The rows of a group lie close to one hidden flat surface of 13 dimensions, which may be shifted away from zero. Surfaces can cross.
(in the rows, 128 means zero)
Known rows, each followed by its group:
[139  97 123 137 128  94  86 134 153 171 158 120 137 184 178 151 140] : J363
[ 75 155 108 115 146 187  75 110 109 141  93 141 150 117 101 134 107] : J489
[103 135 107 152 159  79 137 132 134 122 134 171 114 128 150 105 168] : J298
[130 162 115 122  90 156 143 173 147 143 149 137 109  87  72  63 138] : J363
[167 135 112 116 114 101 129 121 180  95 152 192  96  91 121 124 178] : J903
[143  81 178 173 124  74 131 144 139 135  66 107  91 143 143 107 127] : J903
[126 126 141 138 101 140 159 188 161 185 101 150  96 143 126 111 160] : J363
[175  95 130 120 161 135 149 117 118 125  69 116 104 126 112 124 169] : J119
[142  56 141 117 123 120 166 169 126 102 116 118  71 142 137  85 175] : J903
[117 116  54 179 169 135 180 177 138  89 116  85 115 152 127 155 146] : J903
[148 145 132 112  92 119 140 173 131 140 112 164 119 124 140 164 145] : J298
[168 115  74 130 129  71 157  99  99 157 119  92  99 180 128 131 127] : J298
[151 131 161 137 115 108  82 113 114 149 141 140 158 161 159 130 132] : J363
[ 72 112 140 157 133 139 143 199  93  77 117 116 112 162 135 114 160] : J903
[133 148  96 156 138 199 145  59 158 131 127 148 165 149 101 106  77] : J119
[119  89 135 110  96 126 115 131 138 115 188 101  77 179  98 157  88] : J119
[144 104 191  63 105  91 161 133  78 165 101  88  85 163  79 115 102] : J363
[180 124 111 174 164  97 162 111 141  61  73 136 150  86 142 101 130] : J903
[132 142 151 153 158  94  89 164  73 116 153 179  75 143 110 159 143] : J489
[137 122 105 109 109 133 163 121  65 139 119 118 139  87 188  91 136] : J298
[165  48  73 103 163 133 124  83 153 158 168  84 110 153 158 134 133] : J903
[197 135 175 109 130 152 104 111 106 113 140 149 142 122  96 132 136] : J363
[148 139 150 183 148 112 161 105 138 133  69 171  96  97 134 122 157] : J298
[ 86 136 115 171 185 151 155 120 150 174 100 158  96 125 129  89 214] : J298
[137 136 146 119  75 132 157 147 126 118 128 162  84 129 125 136 163] : J903
[161 104 127  95 144 156 158 172  76 172  74 111 114 116 129 112 150] : J298
[135 112 118 154 178 122  53 176 115 170 137 130  76 117  76 112  69] : J363
[126 114 144 157 126 235 126 133  99 196 110 107 138 132 146 105 112] : J363
[129  73 132  91 134 140 138 143 198 112 169 145 126  99 146 145  56] : J903
[129 169  89 108 110 160 144 159 148  97 166 112 116 146  54 176 131] : J298
[151 123 174 104 195 103  89 143 134 173 101 148 141 167  85 150 122] : J489
[155 104 119  97 153 127  81 165 175 133 113 119 106 131  69 167 111] : J489
[118 100 113  90 168 150 125  90 111 124 167 135 144 159 156 178 145] : J363
[108 114 120  81 134 112 122 160 134 142 175 135 112 123 110 114  79] : J489
[121 111  54 104  88 115  55 170 153 121 111 133  96 134 130 172  99] : J489
[131  82 130 136 172 177 111 167 192 171 131 104  98 132 106 159 150] : J363
[134 164  92 112 152 139  77 112 105 116 140 153 148 127 100 114 187] : J903
[144 123  97  86 123 170  84 101 141 157 179  60 104 110  58 126 117] : J903
[119 113 131 124  96 149 107 118 148 168 204 162 104 117 154  93 129] : J363
[148 124 174 116 129 168 144 150 151  78 135 101 169  80 130 148 180] : J119
[113 132 147 180 182 154 131 117 102 129  64 148 111 108 117 110 137] : J903
[133 131 166 149 185 149  76 115 102 166 109 150  99 147  97 158 160] : J489
[168  88 135  95 166 151 132 138 131 168 126  45 114 111  85 134 125] : J119
[120 105 175 111 142 133 128 103 132 138 115 110 174 162 168 148 132] : J363
[123 143  88 155 114 145 132  92 131 133 124 113 129 130 141 128 169] : J489
[100 138 128 145 184 138 179 148 142  91 134 162 117 203  77 134 164] : J298
[ 81 143 168 116 115 100  75 155 142 129 125 110 160 173 108 157  94] : J489
[152 136 165 155 120  80 119 112 153  64 161 138 132 129 127 163 134] : J489
[115 100 187 106  59 136 118 124 165 100 172 113 120 104 135  94 128] : J903
[135 134 151 139 147 190 125  82 161 122 153 142 140 107 119 144 174] : J489
[163 140 141 133 122 137 156 123 136 148 137 147 125 143 124 159 122] : J119
[ 98 164 113 108 105 147 166 155 105 154 157 144 142 135 140 138 133] : J119
[130 137  92 152 105  96 175 138 168 122 128 101 138 163 138 119 160] : J298
[145 137 152 151 139  67 131 138 176 178 139 163 113 127 140 146 115] : J119
[118 122 146 122  79 154 128  90 127 104 117 153 101 139 139 178 120] : J489
[168 109  85  69 132 106 137 168 146 149 104 138 166 133 142 112  88] : J489
[106 135 140 150 109 104 159 166  76 141 115 115  60 155 112 139 147] : J298
[154 151 135 190 117 113 125  57 133 115 140 123 109 129 141 165 181] : J298
[156 117 143 128 167 139 136 104 150 101 127 127 215 169 155 131 166] : J298
[102 104  94  52 137 122  85 184 154 110 189  90 155 139 120 141 158] : J119
[117 157  98 109 156 122 113 146 156 148 130 160 185 133 147 124 150] : J119
[128  94 161 167 167 156 112 113 147 142 101  94 165 141 164 147 125] : J363
[102 119 159 141 146 181 147  87 117 157 126 137 111 146 146 155 191] : J363
[ 83 186 126 179 125 104 147 149 164 180 151 159  98 128 112 134 124] : J119
[151 142 116 105 122 165 137 127 151 115 155 151 163 153  88 141  38] : J119
[118  96 110 115 112 160  83 185 154 122 183 132 117  90 149 121 107] : J489
[118 123 188 118 159 119 142  85 195 127 129 119  88 130  47 156 122] : J489
[159 101 141 115 186 149  93 167 125  99 109 144 105 132  79 132 176] : J903
[154 113 111  83 139 114 127 137 117 136 158 161 111 153 109 152  82] : J119
[ 88 136 110 150 132  53 105 139 144 125 133  81 150 120 148  90 137] : J119
[124 126 144 164 176 138 131 191 106 119  87 159  65 105  87 149 105] : J363
[ 98  92 182  96 122 119 218 114 161  85 139 106  79 122 118 166 164] : J363
[172 171  89 131 140 143  85  77 123 103 144 116 183  78 127 150 145] : J298
[145 142 152 148 127  94 209 136 134  91 133 106 119 102  95  94 113] : J489
[143 121  76  71 125 115 172 119 200 123 180 156 159 191 117 147  90] : J298
[125 116 146 112  88  92 146 177  95 114 178  59  93 131 123 160 136] : J119
[100 130 115 147 152 128 155 116 156 187 121 140  53 178  74 142 140] : J298
[107 106 137 123 121 142 119 137  75  89 157 106 118 158 136 135 127] : J903
[130 130 175  87 138 151 107 164 119  88 155 165 148 124 115 171 120] : J119
[182  63 123  93 142 116 129 159 176  66 159 145 109 132 130 123 179] : J903

New rows, each followed by its group:
[118 114 200  66  88 129 124 154 163 186 132 128 148 159 119 107 142] : J363
[155 104  97 132 170  82 111 136 121 100 110 132 159 167 162 134 142] : J903
[133 169  96 109 185  88 117  88 155 136 121 116 161 169  67 148 156] : J489
[133  80 146 126 191 119 170 114 138 158 118 151  81 199 101 128 132] : J298
[119  73 112  74 115 141 110 112 125 125 175 104 122 174 146 137 137] : J119
[108 143 102 129 171 155  93  89 156 198 177 127 136 142 114 137 148] : J119
[125  73  95 139 132 121 161 137 103 138 123  81 101 186 168 124 147] : J903
[ 96 127 145 126 112 150 179 162 141 146 109 143 129 163 158 152 182] : J363
[175  89 166  82 112  90 162 163 127 161  97 122  98 172 123 145 119] : J363
[137 113  93 146 161 105 124  85 171  91 134 120 129  92 122  90 127] : J119
[159 102 148 121 171 179 188 125 145 163 164 113 125  84 111  73 144] : J489
[116  82 138 155 188 158 116 129 203  90 154  86 130 111 130 181 140] : J363
[138 115  98 128 160 103 152 141  89 143  89 119 127 163 149 143 119] : J363
[100 127 109 115 160 100 107 117 112 114 156 182 100 120 135 126 136] : J119
[137  70 137 121 137 130 152 176 166 153 116 113 113 147 157 156 105] : J363
[ 94 133 170  94 130 141 147 145 199 132 188 157 173 124 131 115 135] : J489
[182 132 159 154 127 134 127 133  84 110 145  98 189 140 158 123 138] : J489
[111 157  86  89 121 109 146 119 118  82 175 178 146 109 131 121 100] : J489
[ 58 139 129 137 108 127 154 168 141 165 138 163  72 141 117 116 122] : J119
[115 118 119 132  74 128 148  79 127 115 162 110 161 132 197  95 135] : J903
[136 106  97 110 197 124  79 133  62  96 135 109 107 123  73 103 104] : J903
[153 150  89 113 156 137 148  77  92 123 199 129 145 147 124 129 177] : J489
[ 98 119 156  89 158 156 129 128 112 173 152 158 131  92 136 116  86] : J119
[174  95 161 102 100 142 118 111 150 101 150 106  93  96  90 108 146] : J903
[133 106 190 149  92 102 129 156 158 100 120 125 120 161 119 148  77] : J119
[135 148 137 204 143 127 110  70 141 125 111  77 158 142 101 114 100] : J119
[ 91 153 156 161 114 134 166  89 116  69 187 145 118  77 131 101 117] : J489
[162 140 133 119 146 148  96 101  35 130 118 115 167 136 159 154 168] : J298
[149 133 184 149 102 143 181 151 211 144 143 144 122  97 123 148 107] : J119
[110 115 138 168 124 163 171 159 185 111 119 149 116 127 158 155 166] : J903
[135 102 159 123 128 122 132 159 227 144 133 148 129 124 124 133 112] : J119
[144 128 172 130 100 102 116 103 126 120 124 140 117 103 129 122  87] : J903
[134 134 176 159 138 125 132 139 185 123 143  96 139  83 125 146 173] : J119
[192  89 149  97 144 107  97 111 119  97  95 120 201 141 156  94 142] : J903
[141 165 141 132 113 141 121 188 118  86 104 147 123 135  79 147 174] : J903
[114 145 150  86 143 155 117 120  79 137 132 161 154 146 123 133 129] : J363
[173  91 104 112 181 126 103 130 148 116 109  91 144 118 102 109 116] : J903
[140 107 191 113 129 131 106 127 183 123 124  84 184 138 114 140  94] : J489
[ 86 140 142 133  89 111  99 137 108 147 136 121 104 146 121 105 150] : J903
[121 108 139 125 126 182 128 152 151 144 175 131 101 111 124 128 152] : J489
[156 151  89 144 128  91 148 144 190 134 113 157 142 130 146 196  90] : J903
[133 143 150 167 124 124  87 137 154  61 119 159 151  79 138 139 115] : J489
[107 169 126 189  91  98 118 147 124 108 146  82 120 134 106 111 151] : J363
[ 98 108 157 113 147 140 110  96 229 137 142 114 140  94 103 114 104] : J489
[143 126  77  84 141 136 131 189 120 110 118 117 168 168 125 148 119] : J903
[110 167 102 101 143  84 141 116 111 129  89 136 121 163  69 145 107] : J489
[165 173 115 160 158 148 123  67 158 108 171 194 152 113 127 166 154] : J119
[150 110 149  96 139 181 166 119  75 119 145 124  89  98  89 137  84] : J119
[127 116  93 166 184 170 109 155 123  97 163 121  68 107  90 174 131] : J363
[111 144 162 126 153  91  95 133 143 132 168 168 134 105 140 152 118] : J119
[108  94 120 140 163  52 106 149 131 139 128 150  68 140 136 143  67] : J903
[170  69 172 151 104 169 139 110 145 161 122 159  83 113 189 141 160] : J489
[107  74 164  95 136 117  96 158 152  91 155 139 132 105 133  96  82] : J903
[131 143 106 197 113 122 139 161 147 129 125  97  89 113 104 102 152] : J363
[175 127 119 107 113 137 143 130 114  80 183 147  90 104  93 136 124] : J363
[141 122 155  75  83 161  97 109 106 147 163 122  97 126  85 124 140] : J903
[138 148  94 158 163  71 154 119 131  96  94 135 140 146 146 152 185] : J363
[128 103 188 102 121  39 144 117 124 169  91 161 125 166 167 116 119] : J363
[182 108 134 127 117 129 144 122 145 108  83 106 148 122 125  93 162] : J903
[127 116  56 136 126 131 123 143 177 149 135  84  94 104 110 105 147] : J489
[155 142 192 151 108 170 170 145 167 106 138 126 141 101 113 167 142] : J119
[131  56 143 109 150 133 131 152 160 140 111  96 136 142 153 107 100] : J903
[158  73 160 127 199 105 114 150 142 179  76 108 123 141 131 103 148] : J298
[120 128  95  86  83 139 137  95 116 115 155 105 161 150 151 139 100] : J489
[116 109 103  91 149 108  88 143 105 134 150  87 135 156 119 135 138] : J119
[203 114 121 162 161 206 106 132 117 131 114 139 156 127 145 159 132] : J363
[123 151 159 103 146 151 117 122  64 117 120 153 154 113 108 108  95] : J363
[145 131 140 124 127 159 126 104 205 160 125 183 139  77 158 139 162] : J298
[111 130 130 123 172 143 109 119 133 122 134  95 181 155 105 113 113] : J298
[174 110 108 134  84 118 137 110 114 112 192  93 109 161 150 154 147] : J363
